The rows come from 6 hidden closed curves, with some noise, and rows from the same curve form a group. Each curve winds through 6 dimensions. The rows are also pushed far along 4 directions, which tell nothing about the answers.
Some rows, each with its group after it:
[-11 -19   2  17  14   2  -4 -33 -15 -39  -8  39 -11  -7  28  23   7]
nof
[ 20  32 -38 -13   8  -4 -26   4  24   4   3  22 -16  -4  19 -33  26]
pono
[-10 -10  18   4  20  -7   4  -8  -3 -27  -1  -3 -13  -2  10  22  14]
topu
[ 43  14 -32 -29   0 -31 -58  30  72  -2   9  -2 -11  26  27 -26  25]
Suna
[ -9  40  42  16   4  26  19   5  32 -12 -31 -38   3 -55 -31   3  30]
pono
[  7  23  13  10  19 -25   1  17  27 -11   1 -32 -21  21  16  14  12]
Resav
[ -3 -35  19   1 -19   8  24  23 -60  20   2  21   9  14 -17  23 -36]
Resav
[ -9   1  -7  -7 -21 -24 -11   6  12 -32  21   2 -32  30  17  36  -8]
Suna
[-23   3  12   1  -8  10  39   3  -9 -20   1 -24  -2  12 -17  24  -4]
nof
[  9  -1   2   5 -18  21   1   8 -19  16  -3  21  33  -8 -12 -13 -23]
Suna
[ -7 -25  -1  16  39  25  -8 -46   1 -10 -21   3  20 -35   9 -29  17]
topu
[  2 -10   7  13 -19  11  13  -2 -19  18 -12  14  15   6 -10   7 -19]
topu
[-11  52  13   8  15  29  18 -10  33  23 -15 -76   9 -47 -36 -38  22]
topu
[-21  14  24  -6 -89   2  62  39  -5  35  -1 -43  27  32 -72  48 -38]
pono
[ 31 -63 -34 -47 -25  45 -36  16  -2  28  -8  49  53  -8 -26 -61  -9]
nof
[  6 -23   1 -15   7  26 -17   1  -9 -12  -8  28  -4 -12  10  -4  12]
Resav
[-17  34  36   6 -43   6  11   6  30  15   1 -42  33 -26 -39  20 -19]
valu
[-28   0  27  10  -8  -5  17 -14 -24   8   8 -16 -26  12   3  46 -14]
valu
[  3 -12  12  -3  26  -2   3   1   9  10 -16 -16  -3 -10  -7  -6  23]
Suna
[-21 -19 -14  12  13 -12  43 -11 -52 -43   5  35 -26  39  29  43  -8]
nof
[  0  -3   2 -15 -20  11  10  20  -4   2  -5   7 -13   9 -10  13   8]
valu
[  7   0 -31 -27 -21 -67 -12  22  28  16  29  -9 -45  71  18  31   7]
Suna
[ 12  -6 -19 -26  20  13 -37  -8  32  14   0  -6  -2 -13  10 -39  23]
valu
[ -1  42  18  -6   2 -19  16  26  29  10   5 -56 -22   5 -11   9  17]
topu
[  8  23  22  15  -4   5   3  17  16 -14 -14 -26 -12 -17 -16   3   6]
Suna
[-11  69  34  23  21 -11  -7 -14  68 -11 -12 -74 -20 -44  -4   4  36]
pono
[-16  19  35  23  39  27  24 -13  10 -32 -23 -45  -2 -44 -10  -6  25]
nof
[-32  44   3  12  -4   0  34 -21   7 -13   0 -31 -23  -2  -4  27  13]
pono
[-21  32  43  12 -38  54  68  18 -16  40 -27 -49  50 -28 -71   1 -19]
pono
[-16  68  64  28   5  56  51  13  16  24 -42 -84  25 -88 -70 -24  22]
topu
[-15 -16 -16 -21  -3 -22  -3   1 -10 -25  22  14 -45  43  29  34   4]
Suna
[  9  -4  32  14  41  30   6  -2  19   1 -35 -33  40 -46 -18 -38  17]
Resav
[-11 -13 -13  -3 -36  -7  37  18 -62   0  14  37 -22  46  -5  38 -30]
pono
[  5  15  25  11   4  -7  10  27  -2  -6  -4 -17 -18  10   4  21   3]
topu
[  2  50   7   1   3  -2  -5  12  24  12   7 -26  -5 -16   1 -10   9]
valu
[ -2  47  36  27  16 -11  10  11  -2   9   0 -38 -33 -13   5  17   5]
Resav
[  3  41  20  19   6 -33  14   7  14  18  -7 -19 -22   3   4  27  15]
Suna
[ 17 -25 -21 -32 -26   0 -45  10   9  16  15  22 -15  19   6  -7  -9]
nof
[ 19   0 -24   0  36  17 -18  -8 -11   6 -11  22   4 -19  13 -53  14]
topu
[-17 -56 -16   8  52   5  14 -49 -60 -30 -10  60 -13  -7  32   3  16]
topu
[-18  11   3   3   3  15  29   0 -10 -26   0 -18 -14   8  -1  13   1]
pono
[  2  -7   4  -1  12  30 -20 -10  22 -24 -12  -8  14 -41 -11 -28  14]
Suna
[  2  20  14   5 -47 -12  -9   8  34  37   5 -36  18  13 -24  14 -25]
nof
[  8  27   3  -3 -24 -42   0  32  32   8  17 -37 -24  52   5  30  -9]
Resav
[ 22  53   1   8  27  17  -9  11  36  19 -15 -36   8 -32  -3 -52  25]
pono
[-30   1  30  23  20  31  48 -24 -37 -25 -22   4 -14 -10   6  36   9]
Resav
[-10  17 -11  -1 -16   9   9 -16  -2  27  -1  -1  14 -14 -17  -9  -5]
pono
[ -2  -7 -13 -21 -18 -17  21  27 -11  -5  20   7  -8  56   6  28 -12]
valu
[-16 -27  -1  12  13  23  15 -37 -24  -8  -8  19  37 -12   0  -6 -14]
nof
[ -9  10  20  29  56 -30  14  -7 -11 -30   0 -22 -40   1  30  21  20]
Resav
[-11 -46   0 -18 -46  -3  15  13 -26  23  13  -1  19  45 -24  24 -42]
Suna
[ 38 -20 -51 -41  -7  -4 -44  23   9  16  12  52  -6  24  24 -37  11]
Resav
[  8  10  20  18   7   9 -16 -11  30  12 -17 -30  20 -29 -12 -18   2]
nof
[ -1   1   4  13  38 -30 -13  -6  10 -32  10 -12 -35  15  36  12  13]
pono
[ -4  -2   6   3 -25 -10   7   1  13   2  -7 -17  -4   9 -20  18   0]
valu
[ -7   4 -11 -10 -32   7  14   3  -5   6  -4  13   0  -7 -23   7   3]
Suna
[-25 -19  23  18  36  25  18 -36 -46 -25  -8  24   0 -36  12  12   4]
pono
[-15   6   5  13 -16 -11   7 -16   0 -29   1  18 -21  11  14  43   3]
nof
[  3 -51 -18 -24  26  -4 -10   3 -50 -25   8  69 -31   9  27   8  12]
Resav
[ 11  39  14   7 -15 -18  -4  24  21  10  -1 -18 -37  17   5  28   7]
nof
[-16  40  28  12  -8   7  45  18 -22  11  -6 -24 -31  -2 -16  33   9]
valu
[  3  25  -5  -5 -22  25  11  11   7  20 -12  -4  14 -20 -29 -24   5]
nof
[-10  46 -14  -5 -18   3   2  -3  21  12  10 -31 -18 -11 -14 -11   5]
nof
[  2   6   4  19  67  25  18 -12 -18 -41 -25  16  10 -46  15 -35  34]
valu
[  5   7  31   6 -11  11   2  18  -5  21  -1 -17  27 -11 -18   1 -21]
topu
[ 10  21  23  10 -11  27  12  23   7  11 -25 -20  17 -34 -36 -13   5]
Resav
[ 10  -7 -53 -31 -24 -46 -27  17  35 -27  28  23 -33  62  27  12   5]
valu
[ 27 -19  -7 -18   2  13 -41   6  54  12 -13 -18  50 -27 -22 -53   7]
Suna
[ -9  18 -12   4   2   9  13 -15  12  12   1 -34  20  -9 -17 -29  -4]
pono
[ -3 -65  -7  -7   4  -8   9 -10 -43   4   6  31  14  41  15  14 -23]
valu
[ 14  18 -17 -16 -14 -15 -25  17   9  13  24  10  -3   5   6 -13  -7]
topu
[-19  27  44  32  16   3  30   0 -36   6  -6 -16 -29 -10   6  38  -4]
valu
[  6  -4  22   3  19  14   1  11  13 -21 -24  -1   6 -23  -1   1  23]
Suna
[  0  15 -26   3 -25 -35 -16  -8   2 -11  23  21 -38  40  27  29 -15]
topu
[-20   8   9  15  22  -8   5 -13 -25 -25  18  -8 -36   9  26  25  -8]
topu
[-16  29  23  24  -5  -5  34   1 -16   6  -6 -30  -9 -26 -26  13  -2]
Resav
[-35  -4  -3  -7 -52 -19  36   5 -21 -16  19   7 -25  45 -13  66 -19]
Resav
[ 17  19  13  -1  15   7 -42   1  35 -11  -8   5  -1 -47  13 -23  24]
valu

New rows, each followed by its group:
[ 12  -4 -10 -11 -15   1 -22  16  10 -14   3  19   0 -13  -7 -12   3]
pono
[  1 -57 -51 -33 -46 -14 -12   6 -19   0  34  33  22  53  -8  -4 -43]
pono
[  8   6   3 -12   0  18  -1  18 -10  12  -3   8 -20   0   1  -2   9]
nof
[-10 -16  11 -17 -11   5   6  10 -17  -3   4  10 -11  -4  -8  20   6]
Resav
[  9 -46 -62 -23   8   1 -34 -21 -32 -11  27  70   4  21  35 -35 -15]
pono
[ 17  30  10   7 -18 -12  -9  21  21  10   1  -3  17  -9  -6  -3  -7]
valu
[ 11 -25 -16 -13  13  -6 -17  -8  31   2 -11   2  30  -1  -3 -26  16]
pono
[-26 -14 -11   5  23  -6  40 -13 -56 -25  11  10 -51  33  21  32   3]
topu
[ -2   8   2  -6  35  21  -5  -4   9 -28  -9  -9  -6 -43  -4 -29  32]
topu
[ -1  34   9   8  15  37   4  -1   9 -22 -17  -5  -4 -56 -12 -22  24]
pono
[ -6  -8   7   0   3 -13   2 -10  22   3 -10 -10  12  -1  -6  10  11]
pono
[  0  25  -6   0  36 -19  -7 -11  34   1  -1 -29  -6 -19   7 -23  32]
Resav
[  2 -41  -1   9  31 -13  -9  -1 -57 -31  11  46 -35   2  30  13  -6]
Resav
[-11  -1  -5   3   9  10   7 -16 -17 -18  -4  34  -6   4  24  14   8]
nof
[ 14 -20  -6 -19  23  18 -23   5  -1   1  -8  24   5 -41  -3 -34  27]
Resav
[  8  39   4  -3   4 -17  -4  19  12   8   3 -11 -37 -17  -1   0  26]
Resav
[  0  27   3   3 -40   3   5  18   4   5   3  -3  -6  -4 -20  11 -11]
topu
[ -4  48  11   5 -28 -17  15  17  20  -2   4 -11 -20   8   0  39   6]
Suna
[-14  16   9  -3  -9  23  27   5   5 -12  -4 -32   9  -4 -20   2  -2]
pono
[  2  25 -26   8  60 -16 -12 -20   4 -61   2  32 -59   3  69   4  47]
nof
[ 18  23  11  21  47   6 -22 -14  23 -12 -23   9  -4 -30  37 -18  32]
nof
[-10  12   3  22  43 -24  17 -17   6 -44 -10 -15 -43  -1  24  17  38]
pono
[  1  -1 -15 -18 -43  -4  21  37 -26  15  15  12  -8  39 -16  17 -24]
topu
[-25   8  18  18   0  18  46  -5 -32 -14 -10 -18 -11 -13 -22  16  -3]
nof
[ 38 -14 -35 -25   5  12 -31  20   9  30   0  21  36  11   4 -62  -4]
pono
[-25  -7  23  20 -25 -13  39   1 -29 -29   4 -12 -16  17 -18  54 -21]
Resav
[ -8 -33 -15  -7 -23  27  -8 -22 -27  10  -2  32  18 -19 -15 -13 -17]
nof
[-18 -28  -8 -22 -44   2   1  -3 -25  18  27  12  -4  36 -10  28 -36]
nof
[-13 -34  -2  -3 -40  20  20  -4 -32  -4  -4  36  20   1 -23  21 -25]
topu
[  1 -33 -18 -28  15 -26  -3   9  -5 -13  20  12 -16  43  24  13   5]
topu
[-19  13 -11 -14 -46  20  25   2 -21  40  14  -3  13  10 -31   4 -27]
nof
[ 49  36 -27 -29 -38 -27 -53  50  63  58  19 -30  10  16 -14 -46  -9]
Resav
[  5  -6 -13  -4  26   5 -13 -23   4  11 -10  23  14 -21  14 -25  16]
pono
[  4  -6  18  10  16   8  -8   3 -13  -1  -6  -6   7 -41 -15 -18  -3]
Resav
[-12  26  -6  10  33  22   7 -25 -13 -16  -2   0 -27 -31  12 -17  23]
nof
[ -6 -11  31  13  -3   8  37  12 -43  10 -14  24   8 -14 -14  26  -5]
topu
[-36 -13  41  21 -24   6  35 -16 -36   2  -4  -8  12 -23 -36  44 -25]
pono
[  0   6   6  -3  -2   3 -22  -9  21  31   5 -25   4  -6  -5 -10  -3]
valu
[ 27 -32 -53 -27   0 -43 -61  -3  42  -9  27  26  -4  43  39 -20  -2]
valu
[  0  20  -9   0   2   5 -18  -1   4 -19  15  -6 -29   2  18  -6  -1]
Suna
[ -4   4   1  -9 -47   4  19  28   0   6   9 -19  15  18 -37   8 -27]
pono
[-16 -16  28  -1 -32  20  53  15 -51  36  -7   0  26 -15 -52  17 -20]
Resav
[-21   5  30  18  45   9  34 -15 -34  -8 -13 -11 -32 -17  11  20  24]
Suna
[  8  21 -19 -27  -7 -22 -36  12  34   8  24  -7 -40  26  25   3  12]
valu
[-16 -24  13   5 -44   7  41   0 -34  28  -9   0  25  -2 -46  20 -27]
Suna
[ 15  29 -27 -23 -17   1 -43  12  60  11   9 -37 -10 -14 -17 -43  15]
nof
[-15  53   7  20 -15  -8  37   0  15  -3  -3 -36  -7  11  -7  23  -1]
nof
[  0  45  14   1  -2 -16  11  24   6  26  14 -45 -18  13  -3   8  -6]
topu
[  2  20  13  13  28   6  -9 -13  -3  19  -5 -13 -12 -23  13 -13  13]
valu
[  6   7  -6  -8  19  22  -8   4  -7 -21  -2  16 -19 -11  20 -14  14]
Suna
[  8   5 -30 -33 -10  -4 -19  15  33   2  14  -9   6  -3 -12 -33  12]
topu
[-25   5  -1   8 -14 -10  42  -9 -23  -3  -4  -1 -27  22  -8  40   3]
topu
[-25  54  43  49   0  14  27 -23  -5 -13 -17 -32 -27 -47 -10  28   6]
topu
[-23 -54  24  22  -6  19  35 -14 -76 -18  -4  37  22   6  -7  37 -41]
Suna
[  4  17   4  -2 -15 -28  14  17  14  34   9 -37   9  21 -16   0 -14]
Resav
[ 15   3 -26  -7  55 -36 -24  -4  10 -10  17   1 -40  25  54 -12  23]
topu
[ -2 -26 -16 -12  -4  25  27   7 -50 -10  -5  40  -2  11  -4   0  -4]
nof
[ 17  25  20  13  -3  34  -5   7  26  37 -22 -37  48 -30 -26 -42  -9]
Resav
[-21  45  30  22  25  24  32  -6  13 -33 -16 -49 -19 -33  -9   5  24]
pono
[-26 -46  20  16 -24  14  42  -9 -66 -29 -12  33  -6  12 -15  54 -23]
nof
[ 17   2 -21 -12 -15  -9 -10  13 -11  27   9  29  -5  38  20   2 -14]
nof
[  3 -33 -33 -20 -32  -2 -13 -19  10  34   8   8  35  32  -9 -15 -23]
topu
[ 11 -18 -36 -18  15 -19 -27   0  -5 -19  13  39 -26  -5  19 -18  17]
Resav
[-19 -48  10  22  68  43  40 -31 -88 -33 -28  42  -5 -37  13 -15  14]
topu
[ 20  13 -29 -21 -17 -34 -54  12  50  -5  31   8  -3  20  26  -8  -2]
valu
[-20  56  26  19  -9 -19   2   4  27 -32   9 -44 -49 -23  -3  35  11]
pono
[  5  24 -10 -22 -34  -8 -26  17  16  34  22  -9 -11  -1 -10  -8  -9]
Resav
[ 19  -1   9   2  31   5 -34  13   7 -22  -3   9 -25 -19  26 -15  16]
Resav
[-19   2  19   9 -39  21  58  16 -41  10 -10  -6  15   3 -46  25 -25]
pono
[  9  56 -11  -1 -42 -18 -15   6  54  56  10 -49  23   9 -22 -17 -22]
nof
[-11  27   1 -10  -9   2   3  -4  35  18   0 -50 -11  -2 -16  -2  16]
valu
[-16 -16   7  23  39   2  35 -20 -33 -32 -13   8  -1  -1  11   9   7]
valu
[ -7  23  13   6  -3   3   5   7 -10   3   5  -5  -2 -28  -6   1  -2]
topu
[ 22   5  -4 -15 -56  41 -26  20  23  49  -6  -8  55 -17 -44 -40 -31]
Resav
[ 12  -7 -12 -22  21  33 -14   6  16   3  -7 -13  15 -27 -12 -54  19]
nof
[ 11  25 -13   9  18   1   0  -9  30  -4 -14 -15   7  -5   4 -25  21]
Resav
[ 19   5  21  13  41  20 -11  -1   0   3 -17   6  37 -46   6 -40   8]
valu
[-21 -13  27   6  -6 -10  34   8 -20  -8   0 -19   5 -10 -29  29  -7]
Resav
[-14 -18  19   8  -9  35  41  -6 -12   2 -22 -22  49 -18 -43 -11 -13]
nof
[  1  25 -28 -15 -21  -6 -25  -2  46  13  20 -38  -2  18  -2 -22  -6]
topu
[-29  24  41  22   2  -6  57  12 -27 -30  -5 -18 -41  28   9  70   4]
nof
[-22 -15 -13 -14 -44 -15   9   3  -6 -20  21   0 -22  40  -9  43 -19]
nof
[ 10  53 -16   5 -11 -19  -6   1  36  17   5 -11  -3  18  18  -1   6]
nof
[ -3   1   6   5  -1  20  14   6 -10 -18  -6  -8   6 -17 -21  -9  -2]
pono
[-17  -7  -5   6 -12 -14  10  -5  -8 -21  11 -14 -11  11  -7  17 -13]
pono
[-25  -9  -1   9  12  18  16 -34 -23 -19  -2  13  -1  -3   9  11  -2]
Resav
[-21  37  55  29  16   2  17 -10   2   5 -10 -49 -27 -27  -5  34   8]
valu
[ -8 -17  -1  -9  -7  51  31  -9 -20  37 -18 -19  51 -29 -50 -42 -10]
topu
[-15 -18 -17  -6 -76  -8  20  -2 -21  39  22   7  32  46 -30  27 -58]
nof
[-23  16  28   4 -25   1  41  -3  -7  46  -6 -38  13  -4 -41  26  -9]
Suna
[ 17 -45 -18 -30  -8  26 -12   9  -4  15 -12  30  25   3 -13 -30   4]
valu
[-22   7  -5   3  14  -1  22 -12 -32 -16  15   5 -29  27  28  24  -6]
pono
